Every row belongs to one group in each of 3 separate groupings. Each group adds its own fixed numbers to the row, and there is some noise. The rows also spread widely along 11 directions, which tell nothing about the answers.
In the rows, zero is written as 128.
Known rows, each followed by its group in each grouping:
[133 107 155 113 178 132 110 154 151 140 181 150 125 132 136 127 126 135
 101 143 139 119 122 132 149 154 123 182  72 132 100]  Q148 (3) B
[126 169 162 141 103  86 155 141 138 156 151 123 110  91  96  72  83 135
  77 149 151 115 140 178 183 153 126 190 149 119 123]  Q148 (1) K
[105 193 153  92 126 117 109 130 161  84 145 131 125 130  97 107 168 114
 156 130 128 145 111 172  48  89 146 122 130 116 116]  Q316 (4) Y
[125 178 144 168 144 111 148 120 162  93  74 138  92 161 145 123 135 119
 158 138 146 120 110 126 152 175 141 131 123 132 121]  Q316 (3) Y
[109 140 115  91 129 148 146 129 127  93 154 103 133 128 103 118 156 127
 150 114  98 131 104 147  46  71 107 117 134 136 132]  Q589 (0) G
[155 132 133 120 135 126 105 121 160 113 112 162 118 162 134 138 173 134
 122 148 144 161 109 105 111 145 151 116 111 125 123]  Q589 (1) B
[ 94  88  91  95 133 127 220 136 117 109 149 107 124 130 134 117 134 118
 168 133  74 119 106 107 140 114  69 119 131 145 103]  Q936 (4) K
[116 168 116 136 125 100 144 145 103 123 118 119 137  96 114  92 124 132
 106 129 142 144 120 165 144 114 161 168 135 143 102]  Q936 (2) G
[103 154 133 127 138 125 137 117 156  90 162  98 123 140 117 108  87 127
 142 122 105  88 121 176 103 132 119 157 125 141 134]  Q148 (0) Y
[162 115  50 127 102 153 117 112  75 155  76 108 152 117 148 134 155  94
 158 134 164 167 143 106  87  97 111  96 188 127 137]  Q316 (2) B
[139  82 111  83 102 110 101  91 157 142 225 109 155 133 117 120  76 132
  91 133  81 116 144 130 117 110 111 138 114 134 146]  Q936 (0) K
[ 86 169 146 120 132 130 114 118 158 135 127 136 111 163 104 113 145  98
 152 161  80 151 118  73 128 119  89  83 162  89  92]  Q316 (2) K
[150  99  74 187 174 160 166 134  75 110  76  69 132 119 193 156 130 136
 141 114 136  99 106 116 127 144 113 139 106 160 127]  Q589 (4) G
[104 137 182 126 158 122 168 118 181  70 152 113  95 149 131 138 134 155
 149 122  73  89 102 121 117 135 103 115  98 159 105]  Q316 (0) G
[116 160 134 149 133 173  88 102 164 127 122  84 116 161 110 124  80  97
 140 132 166 103 145 170  78 140  93 148 147  83 169]  Q148 (4) B
[184  99 103 113  92 100 151 120 127  93 119 161 115 145 130 121 181 142
 108 127 189 158 115 113 118 149 168 137 108 143 166]  Q589 (4) B
[167  79 123 126 106 151 137 113 113 184 113 148 116 122 123 143 140 124
 114 160 175 138 139  87 116 143  88 114 151  94 168]  Q589 (2) Y
[117 160 137 136  95  99 119 124 121 144 170 110 129  99 108  94  88 126
 100 150 108 129 137 131 152 124 122 129 151 119 130]  Q589 (4) Y
[118 115 186 157  76 121 177  70 163  80  87 103  92 147 122 136 121 159
 157 138  85 119 128  65 114 146  88  50 157 149 137]  Q936 (2) B
[ 79 175 187 119 125  99 128 117 195  89 175 135  95 161 100 100 102 121
 139 145  72 124 116 106 160 144 111 113 118 127 103]  Q316 (3) B
[143 190 111 169 132 120  97 140 104 144  83 126 132 107 130 100 130 118
 109 141 178 147 112 158 135 134 173 162 131 125 114]  Q589 (0) Y
[146  95  93 113 147 128 115 119 108  96 177  82 155 111 147 131 119 136
 111 102 129 100 128 168  73  98 144 169  91 161 144]  Q316 (2) G
[139 158 158 170 101 102 129 117 107 170 119 101 124  68 144 116  99 147
 109 148 109 136 151 112 168 123 107 101 171 144  96]  Q316 (3) G
[118 161 114 134 143  92 167 163 125 121 117 150 109 124 131  99 158 124
 113 153 120 151  97 117 187 148 144 149 116 136  85]  Q589 (4) K
[153 120 173 137 132 121 107 102 159 109 127 142 117 134 142 153 152 151
 129 141 124 123 120  93 102 145 134 101 108 136 121]  Q316 (1) Y
[148 136 118 137 126 106 142 116 126 123 112 106 138  98 158 136 129 153
 140 147  82 132 121 130 127 129 124  97 153 167 105]  Q589 (1) Y
[171 114 122 153 126 113 172 115 136 162  58 137 110 120 152 142 112 142
 133 152 179 125 141 160 154 181 110 150 152 128 145]  Q936 (2) Y
[144 167 105 179 151 116  78 124 105 151  86 125 152 121 166 127 122 118
 125 157 111 151 123  94 172 154 151 111 152 136  73]  Q148 (2) Y

New rows, each followed by its group in each grouping:
[112 152 112 185 137 132 173 154  77 157  82 105 110  93 137 104 103 112
 136 151 142 118 119 113 183 148 101 146 144 128 108]  Q589 (3) Y
[133 123  65 135  95 122 196 123  95  85  73  98 127 126 142 112 140 115
 172 114 143 146 115 134 122 122 127 113 162 160 132]  Q936 (4) B
[141 144 196 140 148 137  73 124 161 131 133 150 111 137 130 143 150 139
 112 146 154 136 127 104 107 141 136 127  84 120 109]  Q316 (3) B
[148 130  90 173 119 125 159 130  98 156  83 107 113 119 155 116 112 121
 113 146 152 123 125 114 179 162 114 146 141 120 137]  Q589 (4) K
[185  89 181 143  99  86 140 101 151 147 157 144 113 102 144 144 120 190
  70 143 129 120 153 104 175 167 119 125 125 160 141]  Q148 (3) G
[166 144 140 144 120  78 143 140 127  94 116 171 103 134 128 109 176 141
  95 121 177 152 109 101 173 152 194 157  92 147 121]  Q316 (3) G
[118 120  78  93 158 108 144 158 110 103 184 131 149 119 130 106 142 121
 127 124 104 128  95 149 126 109 151 174  89 158 105]  Q589 (0) Y
[171 129 141 188 102  96 150 123  75 117  74 116 135  70 157 123 144 174
  98 120 158 132 115 105 161 134 176 130 114 187  93]  Q936 (0) G
[193  45 110 113  85  74 195 104 121  86 149 156 126 126 143 129 156 178
  89 106 147 130 117  87 164 150 163 139  94 187 155]  Q936 (0) G
[136 197 137 184  98 131 113 109 122 150  67 100 110 115 114 106 105 127
 110 138 157 137 130 142 126 130 133 120 178 110 141]  Q589 (0) G
[129 114 114  89 175 121 116 148 168 138 191 153 119 160 129 121 126 106
 106 142 135 121 116 150 147 148 120 190  74 111 122]  Q316 (3) K
[147 125 105 135 156 102 150 145 130  91 120 136 118 137 162 117 143 131
 127 124 149 127 101 133 170 154 163 172  81 169  99]  Q316 (0) B
[172 102 136 123 110  99 148 135 110 155 130 151 121  94 124 123 152 160
  77 145 162 147 130 116 152 137 139 146 126 136 134]  Q589 (2) G
[150 114 156 135 102 131 173  76 175  78  70 130  93 168 121 154 158 157
 154 124 146 126 123 119  75 148 116  91 142 134 172]  Q936 (2) G
[138 148 149 123 119  90 210 145 140  79 114 104 101  86 130 106 135 169
 125 124 157 107 118 232 104 137 134 179 113 177 141]  Q589 (4) B
[108 116 172 107 131  84 147 125 145 101 184 119 144  97 141 127 142 177
 123 142  17 128 103  88 138 103 117  85 103 192  51]  Q936 (0) K
[161 141 114 174 108  90  96 107 117  94 113  99 147 115 157 111  98 152
  94 121 134 132 121 132 153 148 198 146 101 174 114]  Q936 (1) B
[145 115 164 125 131 120  45 100 154 146 199 116 150 128 125 136 109 147
  68 144  99 117 139 109 105 130 131 132 103 124 121]  Q148 (2) K
[143 142 128 184 153 117 166 116 126 111  70  91 118 108 170 138 107 150
 148 134 136  90 128 171 140 173 118 144 145 163 117]  Q148 (2) Y
[110 121 128 114 108 155 105 130 126 183 145 152 121 145  85 109 129  89
 110 155 155 156 131  76 134 121  93 127 138  67 137]  Q936 (3) K
[157 143 100 114 114  47 128 132 130 130 155 152 153  99 144 104 117 144
  95 151 112 161 130 151 195 144 182 148 129 165  93]  Q936 (4) Y
[180 104  96 111  87 112 137 102 136  67 125 155 124 164 122 128 189 136
 128 114 166 149 108 108  74 129 179 116 107 150 187]  Q589 (3) Y
[140 132 115 127  53 108 161  88 109  71 103 115 121 130 122 108 164 131
 159 116 119 151 117  71  96  97 135  56 169 166 132]  Q316 (0) B
[109 161 191 171 146 144 102 124 146  95 102 121 105 138 131 140 156 142
 133 144 110 128  97  82 108 139 130  96  95 132  92]  Q589 (4) B
[130 146 115 101  89  86 124 100 173 118 165 142 115 165  93  92 121 122
 101 151  95 151 126 120 141 138 132 117 156 108 149]  Q589 (2) K
[174  97  82 145  93 101 100 107  96 159 159 115 158 115 155 117  87 131
  85 135 135 145 157  95 182 145 137 128 146 155 132]  Q148 (3) B
[141 132  87  82  76  65 191 104 164 107 155 135 126 144 118  95 104 137
 134 139  83 154 143 141 174 140 112 109 198 153 130]  Q148 (1) B
[119 148 144 157 117 128  81 131  91  99 131 145 131 134 123 112 173 107
 127 130 135 150  97  28 122 112 172 103  95 128  97]  Q316 (3) Y
[ 78 184 178 160 176 156  77 120 181 149 150  90 116 154 125 126  71 112
 123 155  84  95 121 137 130 146  85 142 124  96  89]  Q148 (0) K
[109 179 183 128  98 109 157 111 160 102 101 148  87 143 102 108 172 132
 149 144 110 149 106  89 120 122 117  76 154 127 100]  Q316 (0) K
[117  85 107 108 126 150 159 128  89 115 145 101 136 112 133 127 146 116
 160 125 113 126 118  90  86  94  84 112 128 145 117]  Q316 (2) B
[142 114  78 138 160 128 107 144  82 129 150 109 169 107 158 127 124 132
 106 118 119 134 108 120 145 109 166 163  87 163  86]  Q936 (0) G
[161 164  36 143 128 114  86 113 107 144  89 108 166 130 160 124 124 106
 134 143 131 166 130 154 119 128 160 125 172 129 127]  Q589 (2) Y
[ 59 139 146 107 141 113 179 171  95 110 157 130 131  94 109  90 164 123
 143 136  65 143  85  88 149  86 112 124 104 156  46]  Q936 (3) K
[126 134 164 146 152 126 104 138 115 119 154 115 131  94 138 128 129 136
 118 133 132 106 115 120 116 123 143 158  82 143  96]  Q316 (1) Y
[138 101 108 168 169 153 185 151  96 149  78 114 102 122 171 142 141 111
 144 139 173 107 116 109 161 166  87 163 106 123 117]  Q316 (4) K
[126 186  71 155 183 118 108 162 109 136 105 114 150 120 163 113 126 115
 123 136 107 155  97 146 171 126 160 158 125 148  62]  Q589 (0) G
[139 103 107 128 117 113 185 140  97  66 148 101 117 104 126  99 127 129
 122  98 178  95 114 164 107 124 155 200  81 167 152]  Q316 (1) B
[151 114 106  59 109 101 158 144 145 104 131 208 121 156 101 115 210 125
 134 139 168 195 105 113 121 123 160 129 117 139 121]  Q936 (3) B
[140  98 116 159 128 137 150 136  70 149 134  86 131  79 140 115 102 122
  99 122 171  93 136 132 141 122 116 183 112 132 142]  Q316 (2) G
[152 183  93 115 111  89 158 108 183 117  96 110 108 138 138 106 108 125
 134 132 154 126 145 248 111 144 128 161 172 133 164]  Q316 (3) K
[123 164 113 102 165  83 159 159 172 106 160 140 120 130 131  97 110 132
 120 137 134 127 119 226 164 157 142 202 109 156 102]  Q148 (3) B
[135 162 119 135 107  99 141 156 109 157 117 160 104 118 102  79 133 102
  94 145 198 150 127 134 180 143 151 185 129  99 129]  Q316 (3) K
[147 161 128 129 144 105 166 152 117 131  82 120 129  79 145 116 174 153
 128 140 151 141 122 206 102 123 134 162 147 162  91]  Q148 (2) K
[161 139 105 125 109  85 177 106 163 158 121 120 115 122 147 126  92 149
 127 150 101 136 161 167 177 163  87 113 203 145 131]  Q148 (3) G
[146  94  66 125 107  97 173 110 130 110 140 138 116 168 152 111 108 110
 140 129 116 135 124  67 205 162 121 123 137 149 130]  Q316 (0) B
[103 125 157 111 117  97 157 105 156  97 198 102 129 117 116 119 102 160
 126 127  32 107 123 109 139 108  95  97 145 168  96]  Q148 (0) G
[109 177 111 170 152 148 142 131 149 140  62 108  99 158 136 117  97  98
 155 150 140 129 117 144 152 165  99 139 154 106 129]  Q589 (3) B
[102 144  89 100  61 132 139  98 124 134 159 119 129 156  75  82 118  84
 137 136 105 155 130  80 113  96  89  85 202  91 148]  Q148 (0) K
[107 101 128  81  94 105 202 132 123  92 193 134 121 120  82  86 139 126
 135 119 117 111 114 122 124 107 107 146 130 146 140]  Q148 (0) Y
[112 128 155 126 130 124 127 156  84 147 161 135 139  74 119 115 155 137
 120 152 100 140 108  81 124  97 117 115 112 143  84]  Q589 (3) Y
[125 115 150 150 149 119 148 130 158 164 123 147 105 139 138 126  95 128
 105 163 115 121 125  99 207 182 100 148 114 111 103]  Q936 (1) K
[ 85 151 166 137 114 122 120 105 151  71 148 116 125 154 113 120 143 134
 142 130  53 134  96  61 107 108 132  74 112 144  94]  Q936 (3) K
[122 167 105 135 158 144  98  94 181 121 110  81 125 165 148 139  96 106
 159 138 102 114 135 179  75 133  96 127 156 105 140]  Q316 (2) K
[100 146 190 147 152 124 130 125 138 143 163  71 131  76 147 130 101 169
 113 150  43  91 119 141 116 108  80 109 119 165  75]  Q589 (0) K
[155 175 121 180 131 101  83 109 124 105  83 101 154 106 166 127 111 150
 117 130 132 133 121 161 121 136 197 133 126 165 100]  Q936 (1) Y
[160  97  95 115  90 107 120 131 101 152 175 159 131 137 103 105 143 114
  73 138 153 165 127  55 172 130 144 137 121 106 149]  Q589 (4) G
[160 128 119 131 109  80 137 122 145  96 129 142 129 127 132 105 117 153
  94 129 151 140 124 153 163 157 186 165 106 164 125]  Q936 (1) B
[133 129  77  93 153  99 156 123 137 128 156  95 154 112 170 135 117 135
 160 134  37 141 132 148 141 105  97 103 171 168  72]  Q316 (1) G
[125 121  74 141 167 181  80 140  88 101 126 115 152 156 139 135 161  89
 147 116 148 130  82  89  67 102 153 145  78 123 124]  Q589 (0) Y
[130 128 211 122 116 112  65  98 158 168 170 125 147  88 123 144 125 172
  91 171  64 145 144  94 102 107 105  75 130 131  80]  Q936 (2) K
[171 142 150 120 147 104  90 116 196 118 139 159 117 160 138 141 143 153
  87 143 154 133 125 168 117 169 160 160  97 131 137]  Q148 (3) K
[120 141 166 155 115 141 128  94 164 136 100 134 100 152 114 134 102 124
 144 148 133 118 130  97 132 157 103 101 140 108 139]  Q936 (0) Y
[156 151 140  76 131  93 135 136 155 164 151 140 137  86 127 130 152 168
 109 158 103 164 138 190 104 101 112 119 161 154  98]  Q589 (0) G
[113 126 170  97 124  88 133 133 159  65 214 145 121 139 101  97 135 151
 101 127 100 117 107 119 137 133 152 151  80 163 112]  Q148 (3) B
[135 134 123 132 135 151 139 131 110 111  88 114 126 121 144 140 197 135
 154 135 124 146  98 115  51  97 117  96 129 146 119]  Q589 (3) K
[141 124 106 103 139 129 115 126 141 122 150 128 133 142 129 127 152 131
 119 137 111 139 106 125  95 113 127 128 116 133 119]  Q589 (0) K
[128 124  78 154 169 166  41 125  91 158 147  81 176 128 157 133  90  94
 116 137 112 128 130 102 121 121 125 141 122 124  94]  Q148 (2) B
[154 193 153 136  89  80 111  93 156 124 111 122 130 106 137 119 134 159
 118 140  97 157 142 140 123 112 148  82 181 156  99]  Q316 (0) G
[149 120  87 118  76 116 161 109 106  68 112 140 125 156 116 106 176 119
 152 115 145 163 111  80 108 119 152  94 152 155 145]  Q148 (3) B
[161 149 159 152 102 101  80 105 138 126 108 160 131 136 128 123 161 144
  99 156 137 169 127  69 149 151 166  94 139 135  98]  Q148 (2) B
[189  96  22 142 148 133 121 114  99 146 103  96 166 134 194 143 121 119
 123 123 141 131 133 146 133 141 132 147 144 156 125]  Q148 (0) K
[115 143 127 152 135 137 106 114 143 134 134 137 115 165 122 122 110 100
 136 150 120 125 124  77 160 163 109 113 139  92 123]  Q148 (4) Y
[127 125  42 143 138 119 166 138  92 109  97  99 146 133 162 114 131 108
 148 124 119 142 107 123 155 132 140 139 132 149 106]  Q936 (4) K
[177  98  53  74  97  83 154 108 159 115 160 166 134 178 134 117 155 119
 117 136 125 167 132 118 150 147 137 123 155 140 154]  Q148 (3) K
[159 104 124 150 130 119 155 137  99 133 116 121 126  92 152 133 141 146
 118 139 158 117 118 131 131 144 129 148 105 147 133]  Q589 (4) Y
[127 140 125 150 128  97 192 129 131  66  96 133  93 150 127 109 151 131
 137 113 147 118 103 118 154 159 150 151 112 146 131]  Q316 (2) G
[137 170 141 100  65  73 104  98 151  73 150 158 134 137  82  95 176 142
 109 136 113 173 109 117  82 103 191  95 146 137 143]  Q589 (2) Y
[147 188 131 139 155 114  65 116 141  90 114  97 163 112 162 147 165 158
 129 126  84 152 117 164  67  98 171  97 136 168  71]  Q148 (4) G
[109 158 151  94 176 115 195 156 170 150 119 124 104 101 135 124 142 151
 147 161  91 120 116 213 116 127  69 148 141 144  89]  Q589 (0) K
[128 135 109 138 135 107 122 139  96 153 117 151 141 112 147 119 155 122
 127 167  83 167 106  38 185 134 130  90 142 140  65]  Q589 (2) Y
[180 163 138 187  98 109  99 105  92 138  79  87 148  69 146 122 125 164
  91 128 162 136 149 162 107 122 164 127 164 162 122]  Q148 (2) G
[104 136 171 157 147 113 178 153 112  88 102 128 102 111 135 112 167 148
 126 130 128 119  88 104 150 141 143 149  73 156  76]  Q936 (4) K
[101 155 132 143  81 101 162 116 103  90 126 122 128 115 114 102 153 125
 154 136  81 146 111  57 147 114 124  68 171 146  94]  Q148 (4) Y
[164 150  56 157  99 118 147 119  77 140  77  99 149 102 157 117 129 124
 132 121 151 157 142 140 138 117 136 116 197 154 124]  Q148 (3) G
[133  96 182 152 120 112 156 129 103 128 138 149 119  93 129 129 153 158
 113 149 119 119 118  54 160 143 117 112 116 149  94]  Q148 (2) Y
[138 156 143 180  94 124 128 118  78 107  67  87 141  75 145 114 138 153
 128 118 154 135 116 128 100 107 162 113 132 180  99]  Q936 (0) B
[167 130  97 178 119  88 121 110 118 110  93 119 141 127 174 129 109 149
 111 133 132 133 122 116 181 170 179 132 115 171 117]  Q936 (3) Y
[118 135 146 133 169 120  77 129 140 138 145 143 151 125 143 140 131 129
 121 156  89 142 112  97 136 132 143 124  98 133  69]  Q936 (2) Y
[ 90 203 164 193 118 134 140 134 107 150  73  95  95  86 113  91  89 105
 143 147 160 106 130 144 151 134 109 144 160 107 106]  Q316 (0) Y
[134 120 128 103 148 123  81 142 125 165 194 150 141 117 114 110 116 106
  96 147 149 129 127 126 144 123 135 176  93 109 116]  Q316 (0) Y
[152 120 136 162 117 157  54 102 122 147 139 113 131 140 122 137 117 122
  90 135 139 138 127  65 106 126 134 113 119  93 152]  Q589 (1) G
[121 112  79  91 117 107 120 109 132  63 203  65 170 120 132 112  92 137
 131 101  85 115 127 193  70  87 152 150 103 181 137]  Q936 (4) B
[150 192  91 184 167 105 100 124 159 107  68 129 124 165 167 132 112 114
 129 139 160 128 116 169 175 195 180 169 121 129 115]  Q148 (4) Y
